The same things were measured in two ways. Each way mixes the same 11 hidden numbers, adds some noise and spreads widely along 7 directions of its own, which tell nothing about the thing.
Some things both ways: the first way, then the second way.
[ 12  -1   6 -10 -20  44 -14   8   0  18   0   2 -16  18   4 -34  -9  -3
  -5  16 -35 -37  -1  -8  10   8 -15]
[ 21  -5   6  17  -7  -2  -1  13 -15 -26  -2  33  -9  11  47 -28 -15  35
 -27 -22  43  18 -32  -5 -32 -26 -10  -6  26]

[  5  41  13 -12  -4 -18  14 -18 -34 -11  17  68  15 -13  34  11 -14   0
  13  21   3  -1  13 -21  -5  47 -30]
[  6  30  -2  -6  34  22 -43  -8 -21 -49 -10 -25  14  -9  47  18 -18  15
 -24  -7 -14   6 -24 -18 -13 -22  18   2  12]

[ 20  31  15  -7  25  -4 -10  15 -23  -6 -13   6  -2 -26  14  -3   1  39
  28  30  13   9  13  -4  67  20  42]
[-43  17 -27  13  38 -17  -6 -20   5 -24  -3  17  23   7  25   2 -12  24
 -25   3 -10  -5  -7  17   1  -3 -15  13  17]

[-12 -19 -40  25 -17 -24  -2  27  -8  -2 -13  40 -19 -21  -2 -19 -27 -39
  19  39 -12 -33  20  59 -15  11 -24]
[ 38  17   4  26 -27  25  17  32  -1   6  29   8   2 -26  15  25  11 -71
  45   2  -2 -12 -19 -11 -20  -6 -42 -22  13]

[ 28  10  40 -18  31  -7  16  31  19  -3  22 -41 -56 -12 -22  -1   0  17
  29  53  -6 -22  33 -16 -13 -34   3]
[-21   9   7 -21   4 -29   2  16   8 -31  32  -6  19  23  70  13 -40  42
 -54 -17  40 -51  -8  -2 -53  -8 -10 -11  -7]

[ -1   1  -2  -6   9  37 -12  -1 -29   3 -33  -7  27   2 -15  33   1   5
   3 -26 -22 -19 -32   7  39  13  35]
[ 41  28 -23  15 -33  24   9  35  -7  -3  35   7  -5 -33  46  12 -25 -19
  18 -20   0   1  -3 -26 -13   4 -23 -16 -12]

[  0 -14  -6  25 -16   9 -10  23  20 -10 -12  14  22  -4 -19 -12  14  -6
 -20 -19  30   9 -23  18  24 -15  28]
[-19 -16  38  -6  -6  20   5  -2   5  19 -27  10 -20  18 -38  21  53 -30
   3  22 -10 -10   6  43 -11 -35   1  15  23]

[ 48  29 -21  32 -12  -8 -47   9 -25  13  29  30 -37  -2  12  -2 -14   0
 -27  -6 -28   6  52  49  -8  23 -22]
[  1  -8  21  24  32 -23   9 -12 -19  -9  15   6  10  -2  15  -7  20 -43
  17  59 -11 -19  27   2  19  -5   1  18   0]

[ 18  18   1   6 -15  13   8  12  45   7   5  26 -49   5  11 -46  -5   6
  13  75   6   3  16 -21  30  22 -13]
[ -8 -28 -20  14  55 -38   1 -57  -3  -7 -18  20  21  22   1 -10  -2   8
 -18   9   7  17  28 -10   1 -13  -8 -11  49]

[  2  -8   6  -8  31   1  13  43 -52  -7   2  -7  16 -25  -9   0  -5  24
  41  -2   3 -29  28  17  43 -15  56]
[ 30  35 -40  49 -33  32  -7  15  -6   0  21   2  23 -21  39  21   7 -66
  43  -1 -25 -16 -44 -10 -11   0 -51 -14   7]

[ -6  -6  -9  25  -8 -30  32  -4  44 -51  20   8 -28 -34 -13   8  22 -12
  -3  19  25  -9   1 -15 -25 -44  -5]
[ 12  33   1   4  32 -31 -16 -12 -22 -18  38 -18  -5  -7  52 -13 -18 -18
   2 -13 -47   7  16 -48  12  25  18 -30 -22]

[ 15  16  47 -45  -6  30 -14 -33   4  11  64  -1  21  -9 -17  36  20  38
  27   5 -22 -41   3 -55 -12  -1  41]
[ -7 -11  33 -14  28 -26  38  -9  -4  45  31  31  21  16  23   3  13 -50
  13  56  24 -24  54 -10 -12  23   3  -1 -37]

[ 27  14  12   0 -28   7   0  18  21  -7  16  15  -4  17   3 -39  -9 -24
 -35   8  -2   3  -7 -11 -18  -4 -39]
[ -2   3  -5  19 -25  20  -7  23   3 -39 -20   7  -4 -21  11  41   0 -10
  -5 -17 -16  13 -45  14 -16 -21 -17  -1  34]

[ 22  38  52 -31  16  42   6   2 -17  39  -2   4 -32  44 -19  11 -37  15
  42  52 -52 -32  21 -18   8  30 -11]
[-88   0  18  -1  45 -10 -13 -17  25  10  -4  28  25  22 -39  14  54  -8
 -18  41  -1   8  14  30  -4   2 -12  31   2]

[ -4  12  -1 -13  10  -1   0  -7 -11   3   2  25   1 -18  10  15  -8  14
  12  22 -17 -26  -3 -19  15  14  17]
[-26  11  23  -6  47 -19 -11 -23  -8 -28  -5   2   8  26  34 -26  24  26
 -39  24   0   9   0  -5 -16 -11  37  -8  10]

[ 24 -11 -14  23 -14 -38 -38  -1  18  -4  21  -3 -22 -15   0   8  30   9
 -26   3  47  18  24  45 -47  -6 -10]
[ 24  -7 -12  21 -35   9  29  32   9  16  22  12   2   0   6  23 -34 -45
  15  -5  37 -58  22   1   0 -21 -43   7   6]

[  9  22   6  -9 -11  -5 -10 -16 -14 -43 -16 -16  44  -8   1   9  21   6
 -10 -30  20  -7 -41  -7  27  -3  24]
[ 46  -6 -21  14  16  -3 -14 -10 -27 -28   5   2 -15 -22  21   4 -31 -45
  33 -26 -37  30  19 -41  37  19  14 -13  29]

[ 19   6  51 -21  -4  37 -26 -19 -35  -1  10 -44  49  24 -20  10   3  42
   7 -44   0 -23 -13  -6  16 -14  41]
[  9  -5 -21  22  -1 -27 -24  -6 -12 -24   1   9 -14  21  13 -19 -19 -34
  11 -36 -27  -7   6 -18  41   1 -18   7  20]

[-24 -32   6 -31   6  20  10  -2 -24  14   0  25  12  10  -5  23   7  10
   4  27 -17 -46   4 -16  -9   0  18]
[-45  24   4  29 -22  21 -29  18   5 -24   2  -2   3   9   3  37  13 -12
 -18  -5 -26 -11 -51  13  -1 -40 -25  33   5]

[ -3   0  -5   6 -13 -15  -5  11  11   1 -13   1  -6   1 -13 -10 -19 -32
 -13  13 -20 -24 -16  25 -28 -13 -22]
[ 34 -15   6   0 -17  13   7   9  -8 -14   4 -23  -8 -18   5  43  -3 -79
  38   2 -25 -25  14 -12  10  -8   2 -18  29]

[  52   16   23  -45   21  -42   21  -23  -14  -32   86  -10   -9  -24
    4   65   54   26    0  -12   50   25   64  -29 -105    2  -19]
[  5  18   4  19   7   7 -27  20  -7 -56  -3  -1   1 -24  18   8  -3  -1
 -19  19  -5  17  -1 -23   6 -16  24   2  10]

[-38 -28 -53   3  -8 -41  -2  -6   5 -16 -23  33  24 -54  19  12  15 -21
 -15  13   9 -30 -33  12  -1   1  19]
[ 35  15   8  24 -27  48  17  34  -3 -10  -7  11   0 -34  10  28  13 -65
  34  27   0  -4 -17   1  -5 -17   1 -12  25]

[ 25  26  28   5 -11  12 -38  -3 -29  11  10  34  22  19  -5  36 -38  14
  -8  -6  -1  14  -2  21 -22  43 -24]
[ 10 -21 -23  12 -12   8  -3  -1   7   1  11  -6 -16  -7 -12   3  29 -18
  20 -10 -21   2  23  16  -1   1 -20 -13  42]

[ -2  11   5   3   0  -7  17  25  -2   5 -31   2 -19  17 -25  -3 -11 -42
   9  14 -23 -29 -11  33 -28  -7 -30]
[-15 -31   5  -8  31  -7 -19 -31 -12 -22  -5  -3 -20  11 -17  10  26   3
  11 -18 -39  35  -6  10   3 -13  -9  18  54]

[ -8 -27 -34   8   5 -26  -2   7  15  -4  -8 -19 -24 -31   3  -2  24 -26
 -42 -19 -10 -32 -10  14 -38 -38 -11]
[ -9   1   0   1 -24   9  16  11   0 -13 -14  34   2   7  24   3  31 -12
   4  28  -2   3 -26  16  -4 -10   0  21   2]

[ -8   0 -11 -22  19  -2 -11 -28 -41  14  -4  29   8 -39  26  52 -15  16
  12  15 -21 -24   4 -11  -5  45   0]
[ 14  50 -35  -3 -12  13  14   7   7  -2  28   4  25 -17  40  -2  16 -42
  28  42 -19  -4  17 -44  14  13   9 -12 -27]

[-12   1   1   8 -19  28  -7 -25  15  27 -19   2   2 -11  -9 -15   1 -15
  24  -1 -19 -42 -21   4  21  10   9]
[ -3  43  -5  20  20 -14   0  10  -7 -22  13  27  -4   4  11 -24  -9 -23
  12 -14 -12   7  -5 -21  30 -10 -21  15  -2]

[ 10  55  -9  30 -21 -25 -10 -14  23   4   0  18 -41  26   5 -12 -37 -20
 -43 -19 -45 -26 -32  -3 -41   1 -63]
[-69  50 -16   4  16   4 -32  15  14 -32  22  11  36   6  30  12  15  10
 -20   6 -14  -2 -34   7  -8  16 -22  22 -18]

[-15 -11 -27   1  26 -66  26   3 -11 -43 -14 -13  -5 -35  12  31  50   9
 -14 -18  45  -8  -3   9 -26 -30  15]
[-23  18 -20 -15   3  12   7  -6   6  32   1  54  28  17  37   3   4  10
 -10   7  21  12  -6   4 -29  17 -15   9 -26]

[ 29  45  60  -2  17   4 -15   7 -22  32 -21 -15 -16  21 -16 -17 -17   9
   8  19 -19   4  19  12  25  -1   1]
[-67  86  12  50  12  35 -17  46  16 -25   7   5   0 -23 -21  21   2 -48
  -4   0 -41 -19 -33  18  35 -13  -3  14  -3]

[  7  21 -20   9  12 -10   0  -8  24 -12 -18 -20  -5 -10  -1  15  37  22
 -22 -35  29  18 -34  -8  28  -1  38]
[-17 -12 -35 -22  32 -25 -15 -41   4 -16 -19  -4  25  28  19   7 -21  16
 -22  11   5 -21  41 -13  18 -18   0  25  11]

[-14 -20 -13 -11  -2  42   4 -18 -13 -17 -14  26   0 -31  13  21  21   9
  36  42  -3 -29   5 -21  47  30  25]
[ 56 -51  -3  18   5  26 -20   4 -30 -35 -17   6 -12 -29  -6  10   3 -12
  20  26  19  25  25   0  13 -25   3  25  53]

Other things, the second way, with their names:
(233): [ 42 -11 -10 -30  15  -8  18 -25 -17  34  43 -14   8  37  56   6 -44 -26
  14  -5  31 -62  49 -38  -7  -7  -6  -6 -12]
(130): [ 28  24   8  16  -6  32  -2  32  -7 -26  23 -18 -17  -3  25  14 -37 -13
   1 -32  19 -36 -22  -4 -15 -45 -17  -2  33]
(591): [ -4  16 -15  38   1  18 -24  13 -15 -30  10   1  -5 -21  44  15 -25  11
 -15 -29 -31   3 -32  19 -10   8  -9  -8  24]
(556): [ -4  -5 -45  -2   9  -7 -15 -13   3 -25  -7  15   5   1  23   1 -26  55
 -28 -29  12  20   7 -10 -11 -14 -23  11  23]
(184): [-27 -26  -6 -26  -3  26  34   6  18   2   5  19  38 -15  -3  74   7 -25
  21  56  29 -24  13  15 -16 -16 -29  48  10]
(636): [-16  14  -1  36  13  10  -5  25  -4  -5  41  19   9 -21  12  14   2 -19
   7  16   5  -1  -2   6  -3   6 -33  20  -8]
(525): [ 39 -34 -79  65   1 -12  -2 -23 -13  -8 -12  31  15 -39  20   2 -21   9
   6 -15 -12  29   7  18  -6   9 -59 -19  59]
(630): [  1  -4 -28  19 -10 -12  36   5   5  17   3  55  23   0  48  10 -49  35
 -28 -15  52 -14 -17  20 -45 -15 -58   6   5]
(595): [-21   6 -34 -37 -12  -4  35 -17  27  17   1  12  16   0   7  39   9 -23
  24   6 -31 -14  19   5  -3   8 -25   1  -2]
(122): [  3  19 -17  31  -1   0  38   5  13  29  14  52   1 -20 -14  -9  31 -40
  38  10  -6  34   3   3  -4   6 -47 -12  10]
(672): [  9 -35 -73  10   1 -18 -36 -32  -4 -32   5  -4  37   2  18  34 -21 -32
  23 -14 -24  -8  12 -33  24   7 -55  24  32]
(639): [ 55   0  12  -7  25   7  -6 -21 -39 -22  -3 -28 -10  -2  56   2 -14  11
  -3   2   1 -12  -4  -1 -31 -38   4  -5  20]
(628): [  9   0 -11  -3   7   7  -7 -11  -9  13  41 -13   3   8  37  16  -9   9
  -3 -14   3 -14   1 -11 -36 -13 -27  -7   8]
(538): [ 35  11 -55   1 -10  -6  -1 -17  -3 -28  -2  -2  20 -12  57   3  -6 -16
  15 -16 -34  13 -16 -34 -11  16  -7 -44  31]
(75): [ 42   6 -45  13 -29  29   7  11  -6  11   5  11  37 -17  57  42 -35 -39
  19  -7  16 -31 -14  -5 -30   3 -50 -15   2]
(3): [ -7   7 -15  31  19 -37  -5 -12 -15 -54   0  11 -12  14  55 -40 -12  53
 -33 -23 -17  12 -35  13  -7 -14 -12   1  35]
(106): [ -8   9  15   7  31 -19   2 -19 -11  -4  -8   5   2  16   9  -2   7  -5
 -11  27  -4 -13  12   2   2 -37  -8  13   0]
(250): [-45  51 -18  17 -28   9  17  37  35  10  16  27  25 -12  22  33  -6  -3
 -19  -4   8 -22 -25  16 -34  -5 -49  -5 -24]
(249): [ 36 -49 -43 -23 -19 -15   4 -26  -2 -27 -13   7   6  23  43   2 -10  39
  -6 -26  22   3  -6 -10 -31 -24 -23  -4  51]
(646): [-51  25  -9  19 -18  29 -18  23  23 -32   6  -3   4   6 -29  18  42 -25
   4  30 -17 -16  -9   9  30 -32  -9  42  16]
(490): [-14  43  -7   1  -8  18 -27  44   7 -65   5   7 -10 -10   7   2 -13  -1
  -3 -24  -6   8 -22 -17  27 -20  -4  27  14]
(237): [ 30  -7 -15 -15  -7 -15  25 -11  -9  20  -1  14  13 -13  48  34 -20  -8
   6  -5  -5 -13   9   5 -41   1 -34 -19 -14]
(410): [-26  18   3  10   7  49 -22  33   7 -52 -23   0  27 -22   4  30  26  10
 -22  54  26  -8 -25  34 -17 -42  -3  40  24]
(459): [ 30 -38   0   9  25 -24 -33 -19 -25 -44 -15 -27 -36  22  19 -31 -23  48
 -39 -43  12 -18  24  22  -9 -36   4  -8  64]
(367): [-15  17  57 -15  16 -22   2  15  -6  -8  29   6 -10  31  42 -16  11   8
 -30  -4  20  -7 -15 -13 -41 -10  10 -16 -21]
(391): [-28  39  24  11  26  18 -14   4  -1 -23  15 -20 -18   4  -8  -2  30 -34
   6   8 -43   2  -1  -6  23 -12  35  -5  23]
(274): [ 12  25   2 -13  -4  10  33   6   6  -2  -1  17 -12 -18  24   9   2  -3
   5   0 -16  22   1 -11 -13  -2  20 -30   4]
(163): [-40  88  41  47  37  -1  20  29   7   8  19  56 -27   4 -12 -73  46 -17
   0   1 -12  50 -31   3  12  -2  12 -19  -3]
(586): [-18  95  14  41 -16  64 -11  82   7  -7  34  42  -9 -33  14 -13  13 -36
  18  -4  -3  28 -54  -4   3  10 -12  10 -26]
(27): [-15  15  12 -42  32 -33  -6 -25  -5  22  42 -12   4  36  41  -7  -3   8
 -20  -4  -7 -14  42 -33 -21  17  16 -17 -42]
(481): [ 55 -49 -61   0   7 -12  -4 -40 -24  10 -28  30  23  11  49  -6 -36   3
   6 -17  25  -8  24  11 -16  14 -37  -6  35]
(561): [ 18 -54 -12 -11  10 -30  -8 -17  -2 -22 -19   2   1  17  18 -13  -1  26
 -33   8  33 -12  50  16 -17   2  11 -11  38]
(179): [-41  47  14 -20  -8  49   5  23  19  16  10  -3  42   1 -17  64  31 -94
  41  68  -3 -55   4  -1  23 -26 -17  58 -39]
(605): [  0  31   3  14 -16  11  31  32   4 -10  15  27   7 -13  35  10 -12   5
  -5  13  24 -18 -23  10 -22 -26 -34  20  -9]
(652): [ 23 -25 -31 -21 -45  10  30   6   7 -18  -6 -12  22 -19  49  89 -54 -14
  -2  -1  10 -58  -1  -2 -28 -33 -34  10  11]
(445): [-17  34  30  -4  23  -6 -31   8 -13   5  12   8  -2  46  25 -40  15  -2
 -21   1  23 -22  -3  -4 -13 -17  -1  15 -32]
(536): [ 20 -15 -18  19  13  14  -6 -18 -20 -44  -6  -1 -10  -7  19  21 -21   9
   7 -20 -16  22 -28 -13   6 -40  -8  14  61]
(381): [ 18  23 -23  30 -19  31  44   8  12  57  -2  67   0 -26 -15  11  18 -45
  45 -15  -4  45 -14   3 -19   7 -48 -26  16]
(105): [-38  45 -23  66  34  13 -31  19  -8 -68  14  12   6 -39  13   3  -7   6
   2  -8 -51  42 -52   4  27  -2 -22  25  36]
(30): [  8 -20   2 -18  -8 -20  14   6  12 -11  -3  31  -1  12  17 -19  22  -7
  -4  14  23  13  28 -15  -9  19  20 -20  11]
(246): [ 15 -28 -46  18 -25 -27  21  -5  -2  20  31  46  15   0  35  28 -48 -29
  23 -32   6  -3   7 -23   4  26 -67   7   0]
(332): [ 47   7 -42  19 -29  43 -46  12 -21 -20  10 -28  -8 -21  20  22 -17 -33
  22 -20 -18  -9   2 -24  16 -17 -18  11  14]
(108): [-32  -3  12  35  21  19   2   3  -4 -21  -1  15  13   5   0  15  11  -7
 -11  32  19 -11 -29  29   0 -43 -16  41  39]
(470): [-15 101 -34  55  12  -3  11  19  16   1  50  25  13 -16  37 -16 -33 -15
  -2 -37 -18  21 -36 -55  -2  -2 -41 -39 -16]
(518): [ 21 -17  29 -19  31  -4 -14 -11 -30 -25  19 -34  -2   4  48  22 -22   3
 -14   5   1 -25  15  -9 -24 -18  10   5   7]
(441): [ 59  27  -8   8 -37  50  41  38  -8  31  36  21   5 -39  28  32 -31 -65
  54  23  31 -14  15 -38   1 -17 -24  11 -23]
(39): [ -1 -51 -33  27   9 -28 -24 -17 -22 -32  -6  15  17   8  60   9 -38  59
 -39 -16  20 -26 -15  51 -36 -12 -59  32  28]
(422): [ 53 -44 -46 -33 -32  50   9   0   0  19 -22 -18  50 -23  33  94 -31 -36
  27  26  45 -85  34  36 -45 -23 -55  18  17]
(407): [-49  44  11  16  24   8 -26  26  13 -49 -14  15  -3 -10 -18 -20  51  12
 -15  20 -21  28 -19  26   7 -12   1  16  12]
(239): [ 38   0  10  21   6  28   6  17 -15  -6   4  27 -21 -16  -3 -13   4 -31
  23   2  16  33   7 -17   9  -7  12  -3  30]
(566): [ -4 -47 -33  44 -27   9   9  -1   0 -18 -19   9  17 -22  -9  59  -6 -39
  19  31  -9 -42   2  45  20 -34 -52  46  47]
(173): [ 12  -7 -28  19   9 -16 -31  -6  -7 -61   0 -24  -6  11  -4  -4 -19 -28
   5 -13 -13 -15  25 -40  54 -34   0  18  45]
(589): [-37  18  -9   2  57  -9 -37 -37  -5 -21  -5  -2  -6  17 -19 -24  28  16
  -9   3 -36  39  17 -14  29 -10  13  19  25]
(182): [-15  52  11  51  12  11   2  39 -12 -39  30   0  -2 -28  33  15 -27 -40
   8  -5 -35 -24 -37   9  14  -6 -12   3   9]
(215): [ 40 -25 -34  10 -13  -5   3  -9  -3 -21 -10   6  18 -20  49  28 -29   8
 -15 -17   9   5  -7 -12 -41  -2 -18 -42  37]
(187): [ 26  -6 -32  19   1  14  -6  -1 -10  -8   1  19 -17  -8  28 -29   6  30
  -9 -17   5  32   0  11 -17   6  -1 -18  36]
(292): [ 11  48 -29 -11 -24  -4   6   0  -4 -27  12 -12  11   6  68  18 -32 -15
  -1 -12 -29 -26 -20 -49   5 -21  -2  -3 -22]
(125): [-47  48  18   6 -17  40 -16  41  21 -16  -2  10  12   3  -1   3  56 -16
 -19  52   6  -7 -15  13  -5 -16  23  21 -18]

Some of these things the first way, each followed by its name:
[ 62  45  65   3  -1  17 -30   2  -4   5  41 -31  23  22 -32  23  17  38
 -13 -58  36  44  10   2  -9  -6  22] => (459)
[-14 -12 -22 -16  38   5  -7  22 -63  13 -80  19  25 -31  12  22 -18 -18
  21  32 -14 -10  -7  45  62  41  28] => (274)
[ 29  12  30  13  -7  29  20  45  42 -34  31  -3 -32   2 -25 -14  29  20
  15  26  29   8   6 -31  26 -29  22] => (628)
[ -3  -2  -6 -16   6  -3  13   9   4  -1   0  27  -1 -20   5   2  14  18
  42  45  27  -4  16  -6  30  28  34] => (470)
[ -7 -28  17 -25  19  28 -19  -5 -48  12  -2  35  -2 -30  19  41 -11  42
  44  74   5 -22  35  -8  16  49  13] => (646)
[  2  11  20   9 -29   6  13  -9  63  -4  42  20 -37 -32   6 -34  26  -3
  11  36  11 -22   1 -50 -13 -13 -20] => (179)
[ 33  21  20 -47  27   2 -16  -2 -30  36  33 -33  30 -16 -20  54  42  17
  11 -65  -8 -14   9   6 -28   8  47] => (605)
[ -5  28  31   6 -14  23  -8 -26   9  16 -14   4   5  15   3 -29 -17  12
 -10  -5 -21 -24 -31 -31  36  -2   0] => (481)
[ 38  21  13   4   0  19 -12   9 -11 -19  22  -4 -22   4 -11  17  17  26
  18   6  -4  -4  28   3  18   4  18] => (636)
[ 40   5  48 -11  23  10   3   6  10 -24  32 -35 -28 -19 -12  17  13  46
  18  36  40  22  37 -31   3 -16  15] => (561)
[ 33  18   1 -11 -29  11 -39 -10 -39 -37  22  28  54 -23  27  13  24  31
   7 -13  45  17   1   3  35  48  23] => (239)
[ 29  43  28   3   3 -15   3   8  17 -25  35  11  36 -36   1  12  27  39
   7 -32  60  39 -13 -35  36   2  47] => (422)
[ 50  37 -51  17   0 -13 -37  51  -4 -28 -22   5 -25 -23  27 -16  13   7
 -10   4  14  22  -6  39  63  40  17] => (184)
[ 10  -8 -31   9  10 -19 -36  14 -38 -18   4  17  32 -53  19  25  19  32
  -3 -24  29   6   5  29  44  14  60] => (3)
[-44 -49 -10 -17  43 -21  32 -12  -8  -3 -13   2 -34 -51   2  49  20  10
  22  53   3 -44  20 -16 -32 -20  12] => (125)
[ 35  -7  16 -28   6 -18 -18  -9 -29 -32  48  -6   7 -34  20  31   4  33
  11  27  43  10  45  -7 -44  23 -20] => (30)
[ 28   2  10 -52  14 -14 -20   5 -44  -1  29  26  48 -26  23  35  18  25
   3  14  27  15  19  -9  -8  46  24] => (652)
[  49   52   -6   13   21  -43   -7    5   -8  -14   25  -33   21  -18
  -21   49   26    9  -18 -108   36   41   -3   39  -36   -4   20] => (407)
[  9   6 -25  -4  -1 -10 -24   1  -5  30 -15  14  -6   6   6   0  15  -2
 -20  -4  -7  -7  -3  28   9  26  14] => (630)
[  0  16  -1  38 -14   7  27  22  48  17  -1  22 -50  -9 -23 -37   6 -52
  -7   5 -26 -19   2   3  -5 -29 -25] => (639)
[ 27 -13   2 -17 -21 -20  -5   2  19 -57  48 -28   9  -3  -1   2  57  31
 -18  -9  50  -5   6 -16 -32 -31  19] => (246)
[  9  13  17  22 -22  -1 -27   3  31  -4   6  -1 -33  -6   2 -20  10  12
  -7  23   6 -16  -7  -4   8 -16  -7] => (233)
[-22   2 -12   1 -41 -10  -9 -20  13  23 -12  63  27  14  11 -12 -15 -40
 -21   8  -4 -14 -29  16 -33  40 -40] => (381)
[ 25  37  22 -14  63  15  -3  50 -39  46 -81 -62 -16  22 -38   2 -34 -24
   8 -16 -50  -7 -15  51  36   1  11] => (595)
[ 33  13  33 -13  25 -25  24  18 -36  23  25  18 -28   3 -13  16  -9 -26
  16  25   0  11  76  30 -69   4 -46] => (237)
[ 32  33  33 -12   0   4   3  13 -11 -11  39  11  -8   0 -15  15  12   6
  16   1  -8  -6  23 -10 -17  -1  -1] => (518)
[ -8  12   4 -47  34  14   8 -12 -61  20 -29 -17  16  29 -12  45 -21  18
  31  -5 -48 -59 -11   4   0  28  19] => (672)
[-21 -34   0 -40   6 -14   9 -23 -16 -18  32  27  50 -63  24  38  42  25
  13   7  42 -16   1 -43 -17  11  34] => (292)
[ 30  -1   4  -8  -2  16 -39  10 -13  13  22  14  -1  -4   4   9  15  31
 -18   5   1   7  20   1  18  15  30] => (566)
